There are 3 ways to turn a row about zero (a turn may also mirror it). The second row of each pair is the first, turned, with some noise. The first 27 pairs use one turn. New pairs use 3 turns, one after the other, and a turn may come again.
Some pairs, each with its turns in order after it:
[-2,  0, -6, -7,  0,  9,  8, -7]
[  4, -12,   8,   7,   5,   6,   1,   1]  fudug

[  2,  -9,   2,   4,   1, -11,   5,   1]
[ 3, -4,  0, -6, -3,  2, -7, -9]  lil

[  5, -17,  17,  19, -10, -21, -10,   0]
[-14,  22, -11,  -3,  -1, -25,  -3,  12]  fudug

[  8,   0,  -1,   0, -24,   1,   1, -13]
[ 16, -12,  -1,  15, -10,  -4,  -2,   8]  lil

[  8,  -4,  -5,   7,  -9,   4, -16,   2]
[-10,   2, -11,   1,   2,  -5,  14,   8]  dunir

[ 2,  8,  2,  5, -1, 14, -4,  2]
[  2,   1, -14,  -5,   0,   0,   3,  -9]  dunir

[ 0, 11,  1, -6,  2, -3, 10,  0]
[  5,  -6,  -4,   8, -10,   5,   1,  -5]  fudug

[ 6, -5, -9, -8,  3, -6, -6,  0]
[-2,  3,  0,  7, -7, -5, -3, 12]  dunir

[ 0, -6,  7, 10, -2, 10, -1, 21]
[  1,   2,  -2, -15,   9,  10, -14,  10]  lil

[-8, 17,  2, -8,  9,  6, -2, 21]
[ -6,  14,  -9, -11,  -8,   7, -15, -14]  dunir

[ 2, -8, -3,  2, -3,  0,  1,  3]
[ 3, -2, -1, -3, -2,  6, -1,  0]  lil

[ -9,   6,   0, -24,  11,  -1,  24,  -6]
[ -9, -19,   5,  26, -10,  14,  -2, -11]  fudug

[ 1, 17,  8, -9,  8, -5, -3, -2]
[  1,   5,  -4,   3,  -9,   2,   9, -17]  fudug

[  3,  -5,  24,  -1, -13,  -2,   1,   5]
[  4,  -1,   4,  -9, -15,  -4, -19,  11]  lil

[-5, -5, -9, -5, -3, -4, -4,  4]
[ 2,  5,  0,  6, -2, 11,  2, -8]  lil

[ -8, -11,  -6,  -6,  -5,  -1,   4,   6]
[ -3,  -3,  10,  -1,  -1,   2, -15,   6]  fudug

[ 0,  1, -2,  1, -1,  8,  1,  9]
[ 2, -7,  0, -8,  2,  2, -3, -1]  fudug

[-1,  1,  4,  5,  1, -2,  3, -2]
[-2,  1, -2,  1,  0, -3,  8,  3]  fudug

[ 11,  -1,   1,   0,  -1,  16, -12,   4]
[  6,   0,  -6, -13,  13,  -2,   0, -10]  fudug

[-9, 15, -2,  3,  3,  7,  0,  2]
[  6,  11,  -6,  -2,   3,   6,  -6, -11]  dunir

[  5,   0,  -1, -12,  -2,  20, -24, -11]
[  6,   2, -28,  -8,   1, -17,   2,  15]  dunir

[ 9,  6,  7,  5, -1,  4, -1,  7]
[-4, -5, -7, -4, -9,  7,  5, -6]  dunir

[ 3,  3, -6, -3, -5, -9, -2,  3]
[-1,  0,  5,  9,  1,  1, -6, -6]  lil

[19,  7, 16,  5,  0,  4, 14,  0]
[  4, -18,  10, -13,   4, -16,  -4,  10]  lil

[ 10,   8,  -6,  -9, -12,   9,  -4,  -1]
[-2, -5,  5, 16,  2,  2,  4, 13]  lil

[ -3, -13,   5,  -8,   3,   5, -10,  10]
[-11,  -1,  -2, -14,   1, -13,  -3,   4]  dunir

[ 10,  13, -10,  -7, -13,   9,  -4,  18]
[-16,   1, -24,   9,  -6,   4,  -6,  -7]  dunir

New pairs, each followed by its turns in order:
[-4,  1, -2, 10, -1, -7, -2, 10]
[-10,  -2,  -1,   7,   3,  -5,  -4,   6]  dunir fudug fudug

[ 7,  3,  4,  1,  0,  4, -1, -9]
[ 7,  0,  0, -2,  7,  4,  1,  3]  fudug fudug lil

[ -1,   4,  -3, -13,  -1,  10, -16,  -1]
[-17,  -5,   5,  -2,  11, -10,   6,  -1]  lil lil lil

[  1,   8,   4,   6,   6,   4,  -3, -18]
[-5,  6, -8, 19,  3,  0, -6, -8]  fudug lil fudug

[ 24,   0,  -3,   8, -10,   3,  -7,  -5]
[14,  0, 17, -9, 10,  0, 14, -2]  dunir dunir dunir

[ -2,  -1,  -8,   1,   1,  -6, -12,  -5]
[ 4,  2, -7,  6, -2, -5,  5, 10]  dunir dunir lil

[-1,  1,  3, -2, -7, -9, -5, -2]
[-3, -1, -1,  1, -8,  6,  6,  1]  dunir fudug lil

[ -3,   4,   7,   7, -24,   8,  -7,   0]
[  3,  15, -17,   9,  10,  12,   3,  -4]  fudug fudug dunir

[ 4, -1, -1, 11, -4, -4, -2, 11]
[  9,  -1,  -2,   7, -12,   4,  -9,  -2]  lil dunir fudug

[  7, -20,   1,  -4,  -9,   0,  -6,  -3]
[13, 19,  4,  2,  9,  2, -5,  2]  fudug lil dunir

[ -4,   5,   5,   5, -17,  -1,  -8,  -8]
[-11,  -6,  16,  13,   5,   1,  -2,   0]  lil fudug lil

[ -2,   4,  -5,  -1,   2,  -5,  14, -12]
[-11,  10,   3,   1,   1,  -8,  -3,  12]  dunir lil dunir

[-11, -12,  -1,   3, -11,   3,  -1,   0]
[  4,   6, -11,   3,  11,  11,   1,  -1]  lil fudug fudug

[-24, -11, -24,  -4,   0,  -4,   7,   6]
[ -1,  -5,  22, -18,  -2,   7,  -8, -21]  lil lil lil

[  2,  -5,  19,  12,  -7,  -8,   2, -21]
[  2,   3,  -9,  -8,  -1, -19,   7,  24]  fudug dunir lil

[14, -2, -2,  2,  0, -3,  2,  3]
[10,  1,  1, 10,  7, -8, -2, -5]  fudug dunir lil

[24,  3,  0, -1,  3, 17,  2, -1]
[ -6,  -2,  -2, -13,  20,   4,  14,  11]  fudug fudug lil

[-17, -15,  24,   2,  -5,  19,   8,  -1]
[  5, -19,  -2,   7,  28,   2, -13,   2]  dunir lil dunir

[ -8,  -2,   1,  -7,   9, -12,  22, -10]
[ 16,   6, -14,  -3,   5,  16,  -4, -10]  fudug lil fudug

[-15,   9,   4,  11, -12,   6,   3,  -3]
[  3,   8,  15, -17,   3,  -5,   5,   9]  lil lil dunir

[-19,   3,  12,  -3,  -2,  -2,   1,  -2]
[ -2,   6,   9, -13,  -4,  13,  13,   2]  lil lil dunir

[-3,  0, -6, -8,  1,  1,  4,  5]
[ 0,  2,  3,  6, 11,  1,  1, -4]  lil dunir fudug

[ 1, -1,  5, -6, -5, 19,  6, -4]
[ 1, -6, 12,  5, 15, -5,  2,  7]  dunir lil fudug

[ 5,  2,  1,  8,  0, -3, -4, 11]
[  5,   2,  -5, -11,   4,  -4,  -5,   7]  fudug lil lil

[  1,  -1,   1, -11,  11,  -5, -12,  19]
[  9,  14,  -8,   2, -19,  -7,  -8,   5]  lil dunir dunir

[-5, -3,  5, -2, -4, 14, -1, -3]
[ -8,   0,  -7,   1,  -2, -11,   3,   7]  lil fudug dunir

[-1,  5,  1, -1,  7, -8, -4,  3]
[ 0,  2,  1, -5,  8,  7,  6,  5]  fudug dunir fudug

[ 1, -4,  0, -4, -7, 12, -3,  2]
[ -5,   2,  -5,  -1,  -1, -11,  -5,   7]  lil fudug dunir

[ 2,  6, 10, 24, -1, -1, -2,  1]
[  5,  11, -22,  -1,   1,  -1,  -9,   8]  fudug dunir lil

